The rows are grouped in 4 different ways at once. Each group adds its own fixed numbers to the row, and there is some noise. The rows also spread widely along 14 directions, which tell nothing about the answers.
In the rows, zero is written as 128.
Known rows, each followed by its group in each grouping:
[162 126  91  73 132 140  95  94 138 135 101 119 128 135 112 174  89 141
 136 110 185 123] : (0) z_666 G B
[153 160 130 127 178 109 178 136 120  52 128 180 188 154  68 130 113 143
 172 113  92 112] : (1) z_666 W D
[131 130 164 162 184 191  74 113 155  98 157 178 137 117  64 100 121 139
 148  49 141  78] : (1) z_382 W D
[138 106 102 137 103 114  77 136 107  96 115 115  95 168 148 113  92 115
 176 128 191 119] : (2) z_302 N Q
[ 58 135 120  92  70 185  81 134 124 160 109  59  82 153 170 160 132 108
  98 147 116 166] : (2) z_978 N V
[137  94 129 162 118 134 118 135 120 131 151 115 132 103  93  94 120  97
 133 153 127 134] : (0) z_382 G V
[137  67 114 169 142  84 136 158  87 101 135 165 117  97 108  88 109  90
 135 178 140 140] : (3) z_507 G R
[170 178 147 160 116 130 107 159  74  56 105 208 133 110 100  59 162 127
 165  61 166  50] : (4) z_978 G Q
[143 164 124 114 140 152 124 119 150 135 128 124  89 163 144 141 140 179
 133 103 112 175] : (4) z_302 W R
[137 160 114  90 137  91 138 165  66 129  76 154  97 105 120 170 147  81
 102 183  91 213] : (3) z_507 W B
[149 174 149 128 139 170 158 133 153 162 131 132  89 119 140  99 220 176
 129 110  98 149] : (3) z_978 G D
[185 181 123 125 110 119 114 125 112 135 101 144  89 153 172 123 148 124
 157 114 161 159] : (1) z_302 G Q
[ 95  91 115 132 116 148 154  98 157 176 162  84 136 119 120 118  91 104
  97 150 147 127] : (3) z_666 W Q
[124 123 165 108 196 180  80 151 100 123 130 209  73 104  89 117 106 130
  85 118  68 155] : (3) z_302 G V
[149 118 132 201  98 142  98 132 126 111 143 130 117  81 147 114 117 148
  68 115 164 158] : (0) z_302 N D
[138 163 105 103  67 138  93 114  63  87 150 120 145 143  96  81 150 102
 172  61  93 111] : (3) z_382 G B
[169 142 108 149  58 116  66 183  78 138  74  88 110 105 106  99 170 118
 158 152 145 132] : (1) z_978 N V
[ 96 104 104 138 121 145  64 127 106 129 130 120  71  97 115 139 145  86
 123 114 159 138] : (2) z_666 W V
[120 156 165  93 133 196  91 116 132 138 115 146 110 134 134 103 144 117
 140  91 138  87] : (3) z_382 G Q
[133 133 125 126  88 164 102 108 137 172 135 102  75 129 171  99 186 128
 141 109 164 132] : (3) z_978 G D
[162 114 134 156 159 147 132 104 155  87 148 144 132 110 114 176 145 119
 141 124  99 160] : (4) z_302 N V
[142 139 147 171 157 154 153 153 162 129 133 129 120 107 104  79 192 179
 140 116 129 120] : (3) z_666 G B
[ 95 151 122 105 107 127 160 154 103  98  95 120 128 143 131  87 132 145
 157 127 161  69] : (0) z_382 W Q
[126 145 121 148  80 132 105 139  79 109 145 133 146 127  85  99 101  94
 114 109 107 132] : (4) z_978 W V
[183 148 141 163  75 139 133 101 112 134 154 141 160 120 136  48 178 114
 169  87 135  74] : (1) z_507 W D
[127 121 103 158 149  96 109 112 111  74 142 174 113 147 142 159  83  83
 144 110 184 163] : (1) z_507 G D
[145 165 137  79 101 121 149 159  42  98  80 171 122 108 125 127 124 121
  86 157  65 133] : (4) z_302 N V
[166 155 158 114 124 156  56 124 132 153 102 142  95 181 168 116 111 121
 153 123 185 145] : (0) z_666 W B
[102 151 147 101 143 166 126 111 164 168 106 103 109 111 127 154 202  73
 160 131 164  95] : (3) z_666 N R
[ 68 118 158  96 188 168 160 140 147 168 132 164  94 142  97  71 125 141
 132 120 143  66] : (0) z_507 G B
[182 150  99 153 133 103 133 131 121 124 137 120 142  81  65 158 123 115
 103 126 126 174] : (3) z_302 N V
[140 145  95 100 142 139 139 122 137 133 141 112 103 160 104 120 109 194
 128 105 122 145] : (2) z_382 W V
[136 120 116 141  93 111 132 145  73 115 114 137 127  97 105 113 142  77
 125 154 118 139] : (4) z_978 G D
[130 156 141 152 148 129 141 136 145 136 136 137 111 147 107  78 144 123
 172 101 189  92] : (3) z_302 G D
[159 182 143  58 111 170  55 130  97 189  78 128  77 140 130 140 146  96
 129 123 120 166] : (0) z_302 G B
[172 149 122 118 125  97 147 148  79  64 108 160 144 171 125 113  84 148
 149 144 109 139] : (4) z_382 N Q
[158 100  97 107 138 125 136 113 175 117  98  90 144 129 123 159 113 167
 162 146 205 103] : (3) z_382 W R
[ 84 110 145 141 116 173 153 147 141 122 126 104 161  83  96 104 156 142
 105 132 102  85] : (0) z_507 N B

New rows, each followed by its group in each grouping:
[104 143 151 132  85 172 124 125 126 198 148  95 107 126 141  82 111 107
  74 144 125 148] : (0) z_382 G V
[113  95 155 117 197 164 112 124 139  70 118 180 116 147 106 137 114 126
 173 124 132  94] : (4) z_382 G D
[135 111 146  86 149 185 127 109 146 182 114 142 130  96 107 121 129 133
 108 131 106  90] : (1) z_507 W Q
[105 131 120 110 135 142 121 133 109 103 129 134 110 126 114 135 116 126
 117 125 115 142] : (3) z_382 W V
[148 147 115 145 108 127 117 105 121  98 142 121 152 132 113 126 139  99
 155  92 163 103] : (2) z_666 N D
[178 101 136  89 153 140 156 114 159 228 115 106 109 114 103 130 120 110
 119 192 139 123] : (2) z_302 N V
[ 85 105 135 157  73 135 104 143 120 127 119  56 162 133  87  90 163  37
 223 146 145  63] : (1) z_302 N D
[131 117 102 116 108 126 127 129 106 123 122 121  95 141 127  96 116 175
 135 111 156  99] : (4) z_302 N D
[115 173 104  59 105 126 132  90 109 151 118 104 139 175 125 187  77  75
 107 126 128 165] : (4) z_666 N B
[117 160 121 134 117 114 158 150 106 179 117 118  87 104 112  93 164  92
 111 146 165 122] : (2) z_666 G V
[154 167 137 127 109 142  96 146 127 113  90 120 128 135 121 108 149 147
 158  97 183  88] : (3) z_302 N B
[148  83 134 125 173 123 163 134 138 113  98 159 123  80 127 163 124 130
 105 191 154 117] : (0) z_666 N V
[104 138 127 134  94 151 122 129 132 205 124  82 121  95 100  93 127  95
  97 135 173 103] : (0) z_666 W Q
[130 191 150 100 144 188 107 133 155 152 121 120 150 131  71 153 131 142
  97  91  90 157] : (3) z_978 W B
[ 82  99 147  68 120 198 143  95 130 190 168 134 133 146 104  74  69 127
  83 114  98  84] : (0) z_978 G B
[186 132 125 151 111 140 123 108 184 170 107  69 151 104 140 180 131 119
 117 168 180 166] : (0) z_666 N Q
[137  77 132 141 114 131 120 156  82 139 130 152 103  96 106  50 109 135
 108 155 117 116] : (0) z_302 G B
[157 104 180 176 136 169 140 142 194 127 107 117 158 101 151 113 156 150
 134 172 153 109] : (3) z_302 W R
[207  84 108 139 139 144  74  95 110 132 144 171  94  81  98 110 111 151
 114  90 152 123] : (4) z_302 G D
[161 183 162 163 127 148 134 121 129  90 124 156 139  79 140 167 203  83
 108 107 105 173] : (3) z_302 N B
[133 111 133  90 173 144 113 132  95 141 153 162 123 147  58 118  36 123
  93 149  63 162] : (0) z_382 N V
[126 136 108 140 141 126 110 113 123 123 163 126  95 141 111 141 123 108
 137 105 121 190] : (3) z_302 W D
[113  94  91 128 141 123 123 144 133 172 113  98  74  91  93 132 128 126
 105 147 173 149] : (2) z_302 G B
[139 184 147 135 132 124 146 146 111 117 120 154 152 143 100 119  97 103
 103 122 126 147] : (2) z_302 W B
[117 101 108 109 154 112 113 123 127 109 114 139 106 153 131 155  80 104
 145 147 189 145] : (3) z_666 G B
[138 104 130 144 125 145 119 115 149 170 162  90 140 160  83 101  93 101
 155 154 109 146] : (4) z_666 G V
[136 116 121 128 178 150  89 125 133 125 148 163  88 153 107 113  86 156
 130  94 144 131] : (2) z_507 N Q
[134 174 159 119 183 152 138 125 201 129 105 132 139 205 138 163  82 156
 148 126 180 151] : (1) z_382 W B
[106 135  91 117 116 136 115 101  96 175 163 120  76 100  80 116 130  76
 109  84 127 142] : (4) z_302 G Q
[130 117 153 139 167 152 104 154 102 138 139 153  83 109  86  98 173  76
 160 148  52 170] : (3) z_302 G Q
[152  93 102 159 162 120  72 143 100  37 134 172 131 114  73 124  83 135
 145 101 149 127] : (2) z_382 G R
[143 128 131 109 140 114 152 139  68  98 117 203 145  97  88  86 117 111
 121 117 129  76] : (0) z_507 W B
[164 155 124  93 124  94 145 156 100  84  70 156 115 190 194 140  90 178
 130 176 149 176] : (3) z_666 W B
[139  75 116 186 130 102 165 109 125 114 166 131 127  89  99  97 158  81
 162 133 159  93] : (4) z_302 N D
[131 174 154  96 186 132 238 141 129 143 118 195 103 109 124  87 171 175
  96 133 122  89] : (3) z_666 G V
[ 93 155 129  70 149 141 127 140 110  61  97 148 131 177 131 172  96 136
 151 125 100 143] : (3) z_302 W D
[156 147 103 124 105 111 128 127  85 150 123 150  85  93 115  94 170 100
 136 107 170 112] : (0) z_978 W Q
[141 143 176 127 123 155 141  96 147 154 131 157 151 156 150 105 123  60
 150 127 166  90] : (4) z_507 G B
[132 126  93 142 112 158  76 122 114 111 137 102  87  79  89 137 195 145
 138  74 103 139] : (4) z_302 N R
[103 104  97 138 127 103 165 130 148 116 116 117 110 151 145  94 146 141
 196 119 224  69] : (1) z_507 G B
[103 189 132  67  98 133 141 119 123 200 110  89  80 206 181 106 138  92
 161 144 166 128] : (3) z_666 N Q
[132 122 136  74  93 142 113 128  91 160 104 126 121 150 158 127  81  98
 106 180 109 142] : (0) z_507 N V
[139 171 165  79 121 172 134 107 126 174 112 138 150 130 112 118 120  77
 103 128 124 107] : (2) z_382 G B
[163 135 118 102 171 161 118  99 137 134 150 161 102 107 102 159 125 150
  91  93  88 187] : (3) z_302 G B
[110 111 177 153 178 183 160 107 176  87 153 170 133 140 139 112 154 133
 159 113 119  82] : (4) z_666 G V
[152  81 130 107 189 154 117 112 144 129 115 175  79 106 127 146 158 133
 146 137 154 113] : (2) z_978 W D
[ 91 138 123 108 153 137 122 138 129 104 125 143 107 174 112 121  84 138
 148 103 162 120] : (0) z_302 G B
[134  95 118 105  81 149  81 160  96 102  72 107 134 105 131 128 122 146
 127 163 135 103] : (0) z_978 N R
[130 132 119 125 135 125 116 161 123 126 103 102 127 155 104 127  86 130
 136 165 131 159] : (2) z_382 W Q
[103  85 174 131 176 191 141 119 215 154 128 109 109 139 149 129 146 145
 158 156 161  85] : (3) z_302 N V
[141 135 122 165 116 154  95 157 126 197 114  99  85  28  53  62 221 135
 125  98 170  77] : (0) z_302 W R
[162 130 130 131 107 106 100 138  72 103 134 142 151 174 105  90  88  77
 167 151 106 135] : (2) z_666 N D
[106 110 141 172 183 161 110 131 162 127 162 148  96 132 101 111 149 117
 147 103 133 147] : (2) z_507 G B
[125 174 177  69 139 138 162 158 109 118  66 169 126 161 154  99 149 117
 166 156 144  58] : (3) z_302 N R
[136  91 151 101 184 160  94 111 131 146 123 175  85 129 119 121  97 106
 137 138 167 110] : (0) z_382 G D
[ 95 166 161 167 152 157 152 161 184 127 127 105 154 137  91 124 117 143
 121 130 147 126] : (3) z_302 W V
[144 105 138 194 152 138 136 139 175 142 142 118 140 109  90 117 121 128
 129 147 157 137] : (4) z_507 G V
[124 124 124 184 146 154 143 120 184  88 154 101 136 146 137 140 139 156
 161 114 128 164] : (1) z_382 G Q
[ 97 101 111  86 145 132 144 124 123 142 123 113 108 133  95 119 135 113
 168 141 128 100] : (3) z_302 W D
[131 132 137 108 138 158 154 113 136 154 134 145 104 107 125 117 181 116
 125 120 124 124] : (3) z_978 G B
[142 147 132  59 121 128 134 123  69 136  96 155 100 130 136 173 124  73
 108 175  47 192] : (4) z_302 W V
[103 113 103 204 148 110 140 161 107 100 158 147 122  65  57  88  89 150
  51 105 165 132] : (2) z_382 W D
[121 119 144 100 147 167 130 112 136 149 107 140 113  80 119 150 157  98
 116 135 138 108] : (0) z_302 G D
[162 140 142  97 145 125 152 151 110 166  92 141 127 127 105 107 106 114
 113 184 120 132] : (2) z_382 W Q
[147 150 173 140 203 184 109  79 171 142 146 205  84 100 138 160 154  86
 117  69 168 115] : (1) z_302 N Q
[130 139 124 119 174 147 136 140 165  88 106 131 126 120  88 147 156 171
 173 100 153  90] : (3) z_302 W V
[154 206 136 102 129 190  92 122 148 164 122 133 113 146 107 118 126 166
 104  58 147 127] : (2) z_978 G Q
[100 145 159 121 168 137 172 141 112 119 125 185 119 130  93  89 122 122
 126 117 128  79] : (4) z_302 W D
[150 202  93  51 120 141 102  84 116 111 129 110  89 194 153 176 166 139
 184  66 117 171] : (3) z_382 N D
[185 155 159 157 189 170 157 117 180 171 151 173 135  79  69  90 137 183
  84  91 156  93] : (0) z_666 G V
[124 145 104 133 116 128 130 150 110  89 121 119 115 149 122 102 150 169
 150 109 121 139] : (2) z_666 G B
[114 114 155  90 147 171 133 144 108 120  77 166 101  96 147 120 148 143
 109 155 106  99] : (1) z_382 W Q
[138 133 122  70 137  88 123 144  61 192 108 167  24 184 162  74  99  88
 136 178 167 171] : (3) z_382 G B
[154 150 124 166 118 122 209 115 170  93 137 103 185 120 123 122 170 146
 148 123 153 109] : (2) z_382 W B
[136 127 110  52 151 125 101 124 108 104  66 178  65 148 171 145 130 148
 174 114 227  64] : (3) z_507 W V
[115 175 108 118 136 110 186 173 131 140  84 104 139 111  61 136 174 144
 137 140 126 131] : (1) z_978 W B
[155 102 126 135 118 124 143  99 129 145 179 120 102 168 150  88 142 101
 184 144 104 156] : (3) z_302 W V
[124 126 117 108  95 152 104 129 116 133 113 112 138 130 122 116  66 123
 102 122 159 104] : (2) z_302 G Q
[101 141 177 139 112 127 171 157  84 130 144 164 120 171 153  51 106  77
 124 173  85 132] : (2) z_302 W V
[150 134 182 125 176 152 215 121 137 153 153 191 157 134 129  94  85 119
  65 176  66 145] : (2) z_666 G Q
[ 63 126 203 118 171 200 164 116 172 191 133 159 126 116 130 126 106  69
  66 161 123 103] : (4) z_507 G V
[119 145 121 110 111 122 189 116 136 117 136 112 155 135 125 134 122 107
 136 139 124 121] : (3) z_302 G V
[140 177 134 101  99 162 102 127 113  98 111 132 143 138 122 132 162 119
 148  86 116 125] : (3) z_978 G B
[ 43 130 150 117 160 146 180 133 155 155 145 133 117 171 126 130  66 102
  86 150 158 133] : (0) z_978 N B
[165 117 116 105 156 146 131  88 156 103 105 140 132  97 126 177 169 132
 156 105 186  72] : (2) z_666 N D
[126 168 172 137 100 175 124 153 152 161 106  94 157 147 145 121 115 130
  90 162 109 143] : (2) z_507 N V
[164 126 112 133 173 157 146  96 162  92 164 141 108 102 106 141 188 186
 152  74 115 123] : (3) z_382 N V
[120 177 152  70 129 139 135 127 117 131 114 131 121 216 144 112 118 108
 183 131 128 121] : (0) z_382 N B
[130 133 113 123 108 158 125 112 134 125 125 109 150 101 105 135 163 130
 141 101 110 115] : (1) z_507 G D
[ 84 117 124  92 102 129 215 108 130 154 134 115 120 137 146  80 185  99
 171 138 161  51] : (0) z_978 W B
[102  96  94 132  89 119 126 151 107 130 115  78 108 116 129 119 104 123
 116 169 131 161] : (3) z_302 G Q
[175  99 111 143 123  74 125 176  95 115  78 140  94 135 130  80 124 148
 177 175 203 114] : (0) z_302 W B
[182 137 115 152 121 103 147 103 113 113 138 147 128 116 113 107 178  73
 193 113 157 105] : (4) z_666 G Q
[140 158 135 105 198 133 143 141 136  97 120 158 129 164  84 146 131 144
 168 129  92 158] : (3) z_666 G D
[104 204 148 114 131 141 138 172 116 126  91 113 160 149  61 148 108 104
 112 136  78 171] : (4) z_302 G B
[118  78 136 105 166 162  77 163 105 169  85 146  95  53  36 119 157  84
 121 155 131  88] : (2) z_978 W B
[151 138 139 155 167 141  92 110 140 129 173 149 102 183 122 125 120  82
 177 113 106 185] : (2) z_507 N Q
[108 153 145 119  85 158 140 128 144 192 124  66 180 128  81 118 132  54
 128 155 124 113] : (2) z_978 W D
[176 128 127 136 148 128 177 120 163 122 111 130 150 104 127 165 147 156
 119 152 114 163] : (1) z_302 W B
